Every row belongs to one group in each of 2 separate groupings. Each group adds its own fixed numbers to the row, and there is some noise. The rows also spread widely along 5 directions, which tell nothing about the answers.
In the rows, zero is written as 128.
Known rows, each followed by its group in each grouping:
[131 115 138 119 132 101 141 168 128 164 139 176 163 152 103  85 109 154
 125 119 146  64  69 129 113 123 118 133 154 138 128]	j681 j313
[127 118 101 122 122 147 142 130 149 130 156 152 111 123 121  87 110 141
  97 176 143  53  87  79 155  91  70 119 134  78 133]	j579 j470
[155 135 133 122 144 128 131 130 156 139 167 160 140 104 149  75 127 149
 116 137 174  37 114  77 111  84  92  98 169  51 103]	j79 j140
[126 108 124 132 136 127 142 142 164 129 158 176 132 115 123  76  96 155
 124 157 169  57 114  98 118  95  83 106 157 105 139]	j579 j313
[119  96 104 124 134 127 145 156 137 127 131 151 135 135 120  77 114 118
 109 171 173  73  36 104 143 115  84 142 125 125 151]	j681 j470
[129 112 120 134 152 128 132 151 148 133 155 181 142 111 134  83  99 137
 124 140 175  67  81  91 100  99  92 129 164  99 141]	j344 j140
[114 133 127 127 134  99 143 167 147 170 136 193 161 122 150  77 116 153
 127 125 156  68  68 114 116 110 109 124 150 118 130]	j344 j470
[164 147 116 131 144 142 147 132 107 147 134 141 122 126  91 128 133 168
 108 117 123  34 107  93 130  93 104 113 153  23 104]	j79 j140
[108 115 119  94 103 143 150 129 136 142 169 192 144 142 142  61 119 149
 110 167 160  55  71  63 140 105  83 138 128 132 121]	j579 j470
[153 122 117 136 149 129 144 122 151 135 142 150 123 108 113  70 115 127
 112 160 168  58 100 107 127 102 109 105 169  86 116]	j79 j313
[130 137 135 122 116 132 148 126 147 149 157 182 158 124 152  92 113 166
 110 124 161  37  85  80 125 102 111 103 160  80  98]	j344 j140
[145 111 123 121 139 133 141 134 135 146 148 155 119 132  92  85 116 143
 116 155 141  54  86  99 126  90  93 127 153 112 123]	j79 j313
[146 141 112 123 125 115 138 150 106 168 126 157 150 129 112 104 131 149
 116 125 133  60  75 117 135 113 124 123 148  94 113]	j79 j470
[140 122 130 127 116 119 146 154 117 154 124 173 148 128  98 101 106 140
 129 123 127  67  83 124 128 123 122 125 156 120 149]	j579 j313
[127 141 165 107 139 108 132 137 177 150 190 192 166 121 178  60 116 175
 110 124 203  33 115  70 110  99 108  81 156  74  79]	j681 j140
[133 137 103 144 141 123 143 156 126 150 122 167 142 102 117 105 106 123
 111 148 144  66  86 128 130 104  99 118 151  77 159]	j579 j470

New rows, each followed by its group in each grouping:
[150 120 120 118 128 147 142 124 112 120 121 134 132 129 102 107 115 122
  86 142 149  51  42  97 149 125 114 135 145  84 128]	j681 j140
[133 115 120 143 129 132 143 129 158 136 141 166 137 105 130  95  97 146
 108 153 157  60  75 103 126 105 113 109 179  96 123]	j344 j313
[120 114 136 132 107 127 148 105 159 128 150 176 155 118 136  76 101 126
  99 155 171  68  59  90 134 124 123 114 181 137 114]	j344 j313
[135 133 110 135 123 132 157 118 140 142 142 158 125 113 121 106 108 165
  98 139 139  50  84  96 141  97 121 104 171  80 107]	j344 j313
[134 119 134 114 120 139 143 137 130 138 145 177 147 126 109  87 103 130
 123 142 149  48  79  86 121 112  93 137 145  91 147]	j579 j140
[140 123 120 124 135 107 139 169 139 154 119 165 158 128 121 100 117 136
 113 138 165  69  66 128 125 126 117 116 141 101 145]	j681 j470
[137  87 100 117 137 159 151 106 157 102 154 124  95 132  95  82 109 153
  94 199 162  39  72  61 161  93  69 122 137  86 115]	j681 j313
[131 117 131 119 132 122 136 139 156 150 156 157 143 137 121  84 112 167
 114 140 157  52  96 107 124 108 112 100 156 100  94]	j681 j313
[134 113 118 126 152 136 138 133 169 124 163 180 127 103 137  81  98 162
 120 159 179  57  89  67 111  72  61 124 157  66 131]	j344 j140
[150 132 131 115 139 124 135 146 122 156 145 168 146 128 112  86 121 147
 132 130 152  57  88  86 105  95  99 144 149  96 120]	j79 j140
[147 114 138 141 151 111 136 155 141 140 128 162 153 112 124  94 110 112
 111 141 178  68  63 118 103 123 111 119 158  91 150]	j681 j140
[131 115 121 115 105 145 148 143 116 146 138 168 134 155  87 103 106 155
 124 136 126  53  83  93 134 115 102 147 140 129 137]	j579 j313
[119 119 125 104 105 151 141 122 131 139 167 170 132 149 115  85 106 167
 121 154 144  46  95  69 144  94  87 127 144 115 111]	j579 j313
[134  94 117 130 135 135 137 130 153 118 140 160 114 126  99  61 102 114
 125 175 162  70  75  95 119  95  74 146 151 140 145]	j79 j313
[128 124 137 110 126 118 136 161 140 145 144 195 165 127 122  84 110 144
 144 126 159  57  85  91 102 109  91 143 143 113 153]	j579 j140
[131 124 148 122 147  95 137 140 185 167 179 193 170 124 152  57 109 163
 117 136 192  50 124 110 105 106 110  76 176  97  87]	j681 j313
[138 126 138 102 133 131 140 150 120 148 142 162 155 160 109 104 111 170
 115 108 146  42  72  86 133 109 109 134 132  98 108]	j681 j140
[138 129 143 120 150 103 129 172 140 160 132 176 162 129 119  98 104 162
 121 105 166  64  95 116 102 112 123 116 151  85 126]	j681 j140
[128 109 106 150 134 131 150 139 137 127 143 159 123 115 110 105  96 159
 108 157 131  57  81 112 129  97 107 121 163  86 123]	j344 j313
[149 137 139 137 151 100 147 182 130 182 143 189 155 136 104 116 105 196
 153 100 123  60 136 129 102  97 122 113 155  92 127]	j579 j313
[127 133 163 112 110 104 140 149 124 170 147 188 197 143 140  83 120 127
 118  94 174  56  52 109 112 140 142 129 156 131 114]	j681 j140
[139 115 145 127 121 104 139 141 155 146 137 194 170 111 141  70 102 110
 117 137 171  66  93 117 106 129 118 112 173 135 135]	j579 j313
[151 121 122 118 140 125 135 132 147 141 161 162 134 129 123  77 119 137
 112 146 166  53  86  71 114  93  81 136 148  95 118]	j79 j140
[129 110 126 105 129 142 137 155 121 133 162 186 120 162  97  88 111 196
 143 139 136  41  96  51 120  80  56 153 117  99 141]	j579 j140
[166 146 130 137 150 125 145 153 116 161 134 152 138 120 107 123 124 159
 126 111 131  49 108 101 117  98 112 125 154  55 110]	j79 j140
[145 111  88 141 124 148 150 137 119 117 122 135 113 104 106 105 108 112
  91 182 137  68  71 108 148 105  77 125 137  84 160]	j579 j470
[139 128 140 140 139 101 139 151 163 164 151 184 158 102 128  85  99 143
 132 133 172  62 123 125 106 109 114  86 172  92 132]	j579 j313
[136  99 123 125 113 130 149 116 147 122 136 144 140 120 116  81 113 110
  91 172 166  63  54 114 151 127 114 127 161 127 118]	j681 j313
[121 124 145 108 106 134 148 101 174 140 198 187 136 128 151  57 104 159
 104 164 183  38 124  63 134  92  90  91 155  99  86]	j579 j313
[154 124 136 133  99 133 149 117 134 139 135 167 153 106 128  94 114  98
  85 141 161  57  80 118 143 138 140  96 177 101 118]	j579 j313
[159 139 115 143 153 138 145 133 146 141 140 150 126  89 112 120 102 159
 102 130 149  34 136 101 121  86  90  95 156  16 129]	j579 j140
[147 131 119 129 128 125 148 161  80 162 108 147 139 146  59 112 116 143
 131 113 110  64  60 125 122 119 135 153 147 121 132]	j79 j313
[125 114 118 136 119 126 148 125 148 141 152 166 139 129 115  96 112 162
 116 139 137  49  77  90 139 100 109 117 163 106 107]	j344 j313
[137 126 127 114 149 146 135 109 165 114 189 140 114 121 130  76 114 179
  98 170 177  22 112  53 137  74  65 101 140  36  97]	j681 j140
[128 125  88 145 147 132 143 161 108 144 108 156 115 120 101 122 113 168
 116 150 120  74  76 117 137  92  94 136 146  73 150]	j344 j470
[143 141 139 105 102 138 146 125 105 155 130 170 168 125 119  99 121 129
  95 104 145  43  70 102 131 135 136 125 159  94 118]	j579 j140
[160 120  88 121 124 178 154 106  92 112 127 112  93 128  66 130 126 146
  88 154 112  37  62  63 164  90  86 151 136  54 117]	j79 j140
[136 115 117 130 128 147 152 135 121 124 131 160 125 121 111 112 106 143
 107 146 143  54  60  82 130 113 101 142 153  80 132]	j344 j140
[139 130 141 138 124 105 150 161 143 174 146 178 166 119 128 103 110 154
 131 105 145  47 120 128 117 106 127  93 164  83 121]	j579 j313
[144 118 124 116 139 139 139 126 142 124 143 151 140 121 115  82 114 126
  88 154 176  51  69  85 129 103  90 124 145  92 118]	j681 j140
[140 120 130 134 139 140 138 143 148 134 149 169 131 111 124  93  93 138
 123 146 163  57 104  90 111  93  85 123 144  57 144]	j579 j140
[142 135 120 137 124 115 151 118 125 152 116 147 155  91 138  92 131  83
  77 154 167  58  67 127 148 128 128 100 176  84 114]	j79 j470
[145 110  96 159 132 151 154 125 137 117 127 137 110 110  88 129 108 149
  97 164 133  52  76 104 152  91 112 103 160  67 128]	j344 j313
[136 144 142 121 129 129 143 146 150 153 159 187 152 119 138  94 113 158
 121 126 158  42 112  82 107  98 100 108 154  63 120]	j579 j140
